All groups share one centre, and each spreads out both ways along 6 directions, with some noise.
(in the rows, 128 means zero)
Known rows, each followed by its group:
[ 96 126 103  94 105 109 120 193 155 143 157 131 167 132 169]
z_635
[163 126  94 117 109 109 135 184 129 144 130 101 155  77 138]
z_964
[123 127 102 119 167 166 159 117 146 176 189  99  87 159 153]
z_964
[129 101 111 183 190 188 116 141 123 144 135 149  77 155 114]
z_148
[122 102 137 156 153 117  80  95 112 141  97 130  96 111 112]
z_964
[173 152 162 151 147 110 101 107  85 144 102 104  63 103 100]
z_812
[122  86 108 171  83 120 115 169 150 147  58 160 151 100  90]
z_812
[128 123 143 142 140 116 102 105 109 143 123 126 100 123 119]
z_964
[100 152 119  74 131 101  91 185 171 146 137 112  94 147 196]
z_991
[118  74 147 179 191 136  55  69 109 153 107 127  97  94  97]
z_964
[132 111 100 175 132 145 139  99 100 103  88 167  58 169 100]
z_991
[134 139 121  99 126 119 144 179 126 143 190 114 196  94 138]
z_991
[112  97  68 128 186 156 134 103 113  79 140 146  74 176 161]
z_635
[ 90 100  88 122 135 120 108 123 143 122 112 142  91 151 159]
z_812
[ 73  61  70 154 124 124  89  60 131 174 127 125  77 140 152]
z_148
[136 148 157 141 142 138 131  94 112 171 144 111  81 145 109]
z_964
[122 132  95 111 108 119 125 208 148 118 128 148 145 134 158]
z_635
[102  85 108 148 128 107  81  75 128 147  81 127  71 123 132]
z_812
[120  88  91 138 189 140 119  46  94 102 131 127  72 144 137]
z_635
[120 161 133  80  83  62 122 129 123 119 107 116 110 128 153]
z_148
[124 169 164 115 173 144 107 148 144 170 161 114  73 159 146]
z_991
[161 101  96 143 152 116 115  94  88  96 100 117  95  98 119]
z_635
[118 134 162 129 193 140  66 132 152 177 133 104  64 131 152]
z_991
[140 116 105 138 115 105 101 157 122 112  73 139  96 107 132]
z_148
[109 132  90  92 116 121 153 139 145 152 169 110 108 153 174]
z_964
[140 108 128 167 158 152 138 100  97 144 152 125 143 112  86]
z_991
[142 140 131 142 154 143 132 154 118 140 149 127 123 132 119]
z_148
[144 191 174 118 164 153 146 167 127 169 191 113 115 155 126]
z_991
[155 117 123 141 142 124 102 168 115 122 104 128 133  89 115]
z_148
[121 115 136 118 173 118  97  74 107 157 166  92 101 115 145]
z_812
[ 98 141 159 100 191 134  76 137 166 184 165  98  82 140 170]
z_991
[115 101 100 141 117 143 136 183 150 139 125 158 170 122 116]
z_812
[105 113 110 108 101  98 102 187 154 155 136 126 173  94 154]
z_635
[120 124 143 159 124 172 162 165 145 179 153 153 163 145  85]
z_812
[159 111 125 141 173 108  71 109  99 128 106 105  87  78 128]
z_812
[124 107 140 154 203 174 121 123 118 166 187 115 142 123 110]
z_148
[145 156 183 157 138 140 110 172 134 187 132 127 120 120  89]
z_635
[108 171 126  69 122 105 147 158 141  91 145 141 110 180 174]
z_148
[131 184 131 117 139 151 157 179 137 124 154 146  73 203 150]
z_991
[106  96  90 106  99  78  94  95 122 131 107 112 120 101 156]
z_635
[ 88  82 100 122 175 150  98 164 158 148 176 131 175 116 152]
z_635
[ 85  83  81 115 143  88  69  64 124 113  95 118  43 140 182]
z_812
[117 145 123 144 163 168 145 136 127 135 159 148  71 195 137]
z_148
[135 194 177 130 129 127 138 196  95  92 158 180 161 163  99]
z_964
[164 154 108 111 145 156 172 206 136 150 185 104 158 118 137]
z_964

New rows. What belongs after each?
[104  60  68 185 112 138  97  91 121 187 128 123  83 125 129]
z_148
[ 92 101  93 130  94 117 121 138 152 140  99 150 120 147 142]
z_812
[112 133 101  91 177 142 140 163 132 114 207 125 143 157 174]
z_812
[120  86  62 141 114 125 154 128 101  90 128 153 161 122 127]
z_991
[122  75  76 136 153 118  88 123 121 101  91 133 110 102 146]
z_635
[103  99 105  78  81  35  81 100 131 124  88 100 146  70 164]
z_148
[ 80  74  71 109 175 136 111 116 142 113 166 130 143 138 171]
z_635
[ 67  88  80 119 144 138 118  88 143 152 174 126 102 169 172]
z_148
[116 177 120  65 129 117 163 195 146  80 156 150 123 189 175]
z_148
[ 97  91 105 130 155 129  95 116 140 143 130 126 115 127 145]
z_635
[102 136 163 135 127  96  94  95  97 126 123 144 122 134 110]
z_964
[128 138 134 109 164 128 125 118 113 145 186 101 124 124 146]
z_812
[131 110  69  92 123  88 100 175 126  86 117 123 137 100 182]
z_812
[116 113 137 153 159 135 105  64 113 147 112 128  42 155 122]
z_635
[ 81  85  97 120 152 112  78  58 131 132 115 120  59 149 169]
z_812
[134 130 173 174 162 164 133  98 116 196 160 124 122 127  74]
z_812
[155 121 122 165 188 165 122 119 103 112 121 138  72 143 103]
z_635
[ 86  83 116 140 178 142  89 106 144 168 148 124 119 126 139]
z_635
[ 83 121 127 116 134 138 114 163 161 171 165 136 135 154 154]
z_635
[ 95  99  78 146 115 134 127 109 130 163 149 139  79 167 153]
z_148
[135 117 118 159 132 146 123 161 134 131 104 155 108 133 110]
z_812
[112 114 141 141 142 137  94 180 155 178 144 127 153 105 127]
z_635
[ 85 113  86  64  88  70 112 142 145 136 148 110 158 109 192]
z_991
[ 99 124 103 102 126 120 134 115 137 147 158 120 109 153 164]
z_964
[103  67  60 136 162 149 105 105 158 147 109 114  57 139 173]
z_964
[ 58  98 120 120 113 113  71 143 180 178 118 142 105 150 168]
z_635
[170 138 154 138 180 114  89  97  83 144 142  86  95  79 116]
z_812
[ 96  73  74 106 122  87  92 113 136 118 114 122 135  97 167]
z_635
[ 74  89 151 147 167 156  68 137 172 207 158 125 139 124 134]
z_635
[104  83  71 107 158 104  81 134 133  96 128 123 121 111 183]
z_812
[156 171 172 148 121 106 122  84  92 165 110 108  49 135 102]
z_812
[181 183 184 112 162 126 134 184 113 107 131 123 147 105 103]
z_148
[137 106  67 120 141 124 122 163 120  76 107 145 115 128 154]
z_635
[ 60 111 126 116 131  95  87 119 114  78 128 187 133 168 149]
z_964
[148 134  95 131  65  80 116 173 117 117  66 139  96 109 138]
z_148
[158 140 132 142 105 121 133 183 119 140 113 133 143 105 105]
z_812
[149 164 149 128 111 122 135 183 122 154 143 123 137 121 118]
z_635
[138 104  66 129 109 128 156 183 114  81 130 160 172 119 131]
z_991
[148 160 111  72 137  74 112 133  93 105 158  89 101 113 182]
z_812
[152 132 170 157 175 162 137 128 108 187 182 109 157  98  82]
z_812
[ 67  89 100 127 159 159 126 108 155 156 170 141 125 165 150]
z_812
[147 149 141 126 165 144 132 168 121 122 144 134 122 132 117]
z_148
[141  61 104 155 155 123  87 126 106 144 122 112 180  42 101]
z_991
[159 127 118 123 165 122 111 164 106 123 155 107 149  81 132]
z_812
[137 133 136 133 184 161 141 107 105 145 192 115 121 140 119]
z_635
[ 85 135 103 101  72  92 144 113 141 145 127 139  99 177 157]
z_812
[ 96 110 109 106  89  88  96 181 154 164 129 123 177  91 157]
z_635
[132 151 135 125 113 126 152 158 126 150 148 132 136 142 119]
z_812
[127  86  99 127 124  90  70 137 130 131  84 112 125  74 139]
z_991
